There are 8 hidden switches. A switch that is on adds its own fixed numbers to the row, and there is some noise. The rows also spread widely along 12 directions, which tell nothing about the answers.
In the rows, zero is written as 128.
Known rows, each followed by its switches (1 for on, 0 for off):
[108 134 120 139 122  85 160  86 160 184 129  79  79  87 153 148 116 121
 144 137 123 119 135 151 135]
1 0 1 1 1 1 0 1
[100 117 112  83  98 102 178  70 109  92  92 103 120 130 163 113  96 123
 131 182 127 120 157 170 127]
0 0 0 1 1 0 0 1
[144 153 124  96 118 100 122 111 107 133 107 151  65 140 193 119  81 156
 118 177 146 117 129 168 123]
1 1 0 1 0 1 0 0
[147 138 106 130  89 126 119 130 149 137 145 171  96 135 150 140 146 113
 121 105 161 167 203 117  94]
1 0 1 0 0 0 1 0
[151 153 131 133 163 140 152  80 101 126 122 132 131 144 191 103  86 118
 119 143 162 127 133 164 134]
0 1 0 0 0 0 0 1
[122 140 124 135 135 113 135  75 150 113 126 155 143 157 160 104 110 128
 116 157 137 126 131 129  90]
0 1 0 0 0 0 0 1
[ 89 167 128 117 151 131 168 115 133 149 125 120 100 117 166 139  98 120
  93  64 127 120 178 148 155]
0 0 0 1 0 1 1 0
[150 115 119 147 129  84 128  79 132 113 123 165 112 107 139 116 102 152
 111 140 100 125 145 129 117]
0 0 0 0 1 0 1 0
[125 174  71 128 119  40  87 125 166 145 206 182  96 111 144 113 125 131
 115  86 167 171 195 139  99]
1 0 0 0 0 0 0 1
[ 89 139 133  81 121 134 152 139 124 145 119 154  98 157 180 146  77 137
  77 123 171 149 179 134 112]
0 1 0 0 0 1 1 0
[174 150 119 101 115 147 148 103  67 108  61 149  67 133 198 123 135 122
 127 158 195 132 142 210 112]
0 1 0 1 0 1 0 0
[147 121 149 137  94 163 126 120 159 122 150 150 128 160 127 133 107 125
 119 139  92 135 184  71  86]
1 0 1 0 0 1 0 0
[116 167 139 120 153 141 153 190  79 116 129 112 110 160 167 105  54 130
  43 152 148 151 153 135 150]
0 1 0 1 0 1 0 0
[172 129 153 144 120 140 139  69 135  92 106 171  98 150 144 133 121 119
 109 154 102 110 138 111 110]
0 0 0 0 1 0 1 1
[142 138  92 129 121  98 136  93 124 108 121 165 101 109 156 138 113 133
 104 107 123 134 198 131 123]
0 1 0 1 1 0 0 0
[159 117 115 122 125 139 165  87 111 112 114 125 132 117 171 124 107 123
 121 142 129 129 160 146 105]
0 1 0 1 1 1 0 1
[130 115  92 102 101  75 116 107 127  99 104 216  55  90 157 155 116 179
  93 103  90 151 169 138  79]
0 1 1 1 0 0 1 1
[146 130 112  87  92 111 137 125 114 123 143 145  91 132 170 156  65 146
 105 155 141 144 199 131 116]
0 1 1 1 0 1 0 1
[111 137 120 118 118 103 129 126 129 142 132 158 119 164 172 118  98 128
  96 180 173 144 133 126  92]
0 1 0 0 1 0 0 0
[131 108  88 101  58  99 132 104 136 105 125  97 121 110 158 107 100 140
 169 197 132 138 176 155  96]
1 1 0 1 1 0 0 1
[152 175  98 142  95 142 125 150 149 138 139 113 101 160 159 141 147  73
 119 139 234 151 205 141 116]
0 1 0 1 0 1 0 0
[159 107 109 141 139  94 116  48 137 197 104 171  98  94 190 181 123 143
 156 101 172 146 134 150 100]
0 0 0 0 0 0 0 1
[183 132 125 181 119  81  80  72 167 157 167 134 112 122 144 120  74 152
 173 198 107 101 132 115 133]
0 0 1 0 0 0 0 0
[143 111 103 116 111  68 123  51 184 186 134 169  90  98 187 176  94 173
 155 133 103 111 138 128  95]
1 1 1 1 0 1 1 1
[113 114 129 117 146  91 177  54 108 122  81  94 117 104 164 109 101 146
 127 148 102 115 105 179 138]
1 0 0 1 0 1 0 1
[165 152 123  75 108 133 114 108 113  84 135 245  74 142 180 103 105 165
 102 107 109 129 175 147  71]
1 1 0 0 0 1 1 0

New rows. What belongs after each?
[132 103 156 133 146 139 140  59 133 166  81 189 137 193 180 185 121 117
  92 144 160 138 115  83  92]
0 0 0 0 0 0 0 0
[111 149 128 160 131 122 120  81 178 128 116 156 120 156 135 146 143 112
 110 122 111 110 144  93 101]
0 0 0 1 0 0 0 0
[ 83 137 105  85 130 125 202  76 117  89  84 135 105 105 161 124 138 120
  95  81 112 127 173 169 100]
0 1 0 1 1 1 0 1
[161 135  98 171 129  79 101 107 126 133 128 146 119 110 150 114 119 140
 119 149 167 154 148 144 112]
0 1 0 0 0 0 0 0
[120 161 110 145 124 144 153 104 128  59 118 121 142 138 128  71 134 106
 109 123 129 131 186 145 117]
0 1 0 0 0 0 0 0
[154 160  91 129 103  72 107  88 146  96 153 164  65 114 138 145  73 142
 110 141 103 100 227 120 152]
0 1 0 1 1 0 0 0
[134 113 155 110 124 182 148 104  96 115  93 158 127 136 179 115 109 136
 132 120 115 145 125 147  74]
0 0 0 0 0 0 0 1
[127 101 118 167 150 118 150  71 137 147  97 122 164 128 151 147 114 128
 113 135 148 146 145 115 119]
0 1 0 0 0 0 0 0
[139 149  83 137 124  85 122 127 124 133 171 107 142 134 162 134  54 128
 109 145 173 152 223 123 158]
0 1 0 1 0 0 0 0
[186 144 130 175 168  82  97  54 138 171 127 200  89 136 172 166 125 129
 101 125 164 133 115 120 119]
0 0 0 0 0 0 0 1
[147 129 114 135 104  99 143  70 166 126 137 129 109 131 141 151  92 131
 125 174 102  98 181 105 130]
0 1 1 1 1 1 0 0
[126 136 107 111 116 102 128 130 115 125 133 128  86 101 145 136  76 153
 107 104 120 141 202 143 136]
0 0 0 1 0 1 0 0
[154 139 140 130 113 101 128  73 143  87  93 181  89 150 133 133 143 127
  98 159 144 119 150 131 107]
0 0 0 0 0 1 1 0
[160 149 110 146 177 126 141  99  96 167 159 144 166 142 201 121  62 125
 105 109 169 149 170 137 143]
0 1 0 0 0 0 0 0
[122 152 110 140 131  94 136 108 133 116 121 143 104 121 152 113 123 129
 104 126 137 140 137 155 117]
0 0 0 1 0 0 1 1
[142 156 103 159 106 172 155 149 134 121 120 115 135 157 151 138 169  60
 100 115 198 164 206 115 101]
0 1 0 1 1 0 0 0
[139 108 114 173 122 128 146 169 108 118 107  83 133 103 116 120 123 124
  83 136 179 196 179 132 116]
0 1 0 0 0 1 0 0
[170 114 106 128 122  84 142  40 123  98 100 175 101 115 147 169 123 133
 106 122 127 130 187 132 123]
0 0 0 1 0 1 0 1
[116 122 108 116 150  89 165  31 143 175  95 155 133 120 202 161 125 131
 132 108 152 116 123 162 121]
0 0 0 1 0 1 1 0
[186 111 139 137 152 146 136 137  74 127 110 190 117 125 170 121  98 152
  72 127 131 159 122 131  82]
0 1 0 0 1 1 0 0
[128 154 104 146 113 101 122 119 145  98 148 126 137 142 130 100 111 113
 111 148 161 146 189 126 118]
0 1 0 0 0 0 0 0
[192 121  91 146 139 134 114 146 113 189 180 145 144  95 201 157  73 140
 124  86 174 184 193 128 101]
0 1 0 1 0 1 0 1
[ 87 144 104  91  80  78 129 131 144 135 127 117  84 129 165 119 107 134
 133 161 166 149 154 164 110]
1 0 0 1 0 0 1 1
[138 197 120 169 137 158 132 138 164 173 161 136  81 143 163 147 142  76
 110  57 144 132 191 111 146]
1 0 1 1 0 0 1 0
[157 143 124 127 137 155 186  65 110  93 111 131 130 133 167 117 144  88
 113 108 129 115 168 155 118]
0 0 0 1 1 1 0 1
[135 132 120  96  87 161 145 103 126 116  89 145  93 129 184 131 152 118
 148 128 165 135 149 176  64]
0 1 0 1 0 1 0 1
[160 130 153 118 124 105 118 105 120 176 138 132  73 133 180 136  61 147
 129 194 151 118 110 151 120]
0 0 0 0 1 1 0 1
[142 156 147 143 129 131 121  94 126 103  83 170  97 177 153 105 140 120
 100 182 153 116 104 140  97]
0 1 0 0 0 0 0 0
[114 134 137  91 104 119 197  24 129  61  70 127  92 152 126 137 144  86
 108 165 144  99 189 154 136]
0 0 0 0 1 1 0 1
[110 119 124 133 102 106 135  91 157 118 117 115 120 124 126 135 108 140
 127 151 108 119 164 117 116]
0 0 0 1 0 1 0 0
[205 174 135 173  92 167  88  94 164 132 146 142  96 153 165 108 151  89
 193 164 183 106 155 152 114]
0 0 0 0 0 0 1 0
[120 150 125  96 119 141 125 183 111 163 155 143  88 135 186 130  76 137
  92 115 188 176 171 153  92]
0 1 0 0 0 1 0 1
[157  90 117 152 147  99 142  57 119 129 110 166 161 130 159 145  98 147
  98 158 127 139 146 102 109]
0 1 0 0 1 0 0 0
[115 120 128 127 100 143 140 151 120 120 114 113 108 109 149 108  91 154
 122 139 117 151 159 143 102]
0 1 1 0 0 0 1 0
[142 126 137 109 141 101 129 113 116 130 144 179 111 137 168 132  71 155
  79 134 131 145 144 131 105]
0 0 0 0 0 1 1 1
[165 176 113 131 115 114 126  33 180 117 130 165  93 151 181 135 137 109
 157 145 155  75 152 159 113]
0 1 0 1 0 1 1 1
[143 132  97 147 121 107 127  88 153 171 127 139 126 134 173 171 146  98
 136 117 196 155 166 127 102]
0 0 0 1 0 0 0 1
[157 138 104 118  68 146 107  98 145  81 112 160  95 134 148 142 124 127
 153 137 126 123 213 128  91]
0 1 0 1 0 0 0 0
[112 165 109  90 132  76 120 103 109  84 131 207  92 167 160 107  89 148
  66 152 143 135 167 142 108]
0 1 0 0 0 0 0 0
[146 112 123 109 117 116 111 102 129 144 118 173 100 112 184 141  69 185
 138 136  97 116 137 135  84]
0 1 0 1 0 1 0 0
[ 75 149 122 101 140 103 159 150  93 123 132 113 157 173 177  74  81 125
  86 180 162 159 102 158 105]
0 0 0 1 0 0 0 1
[127 144 123 114 176 135 167  48 122 172 108 177 119 127 207 158 127 118
 117  59 136 119 128 154 100]
0 0 0 1 0 1 0 1
[124 139 105 117 138 127 157  88 135  99 148 177 163 140 150 109 117 131
  82  76 120 146 204 107  94]
1 1 0 0 0 1 0 0
[179 117 121 159 156 157 147 104  96 130 140 139 170 136 173 146  91 111
 100 103 132 159 178 103 125]
0 0 0 1 0 0 0 1
[184  99 139  96 124 159 136  82 100  97 111 220 144 159 193 143  90 157
  99 140 101 132 139 103  52]
0 1 0 1 0 1 0 1
[156 173 126 142 111 134  96 157 161 149 207 105  84 103 152  74  53 153
 165 140  92 114 158 143 119]
1 1 1 0 0 1 0 1
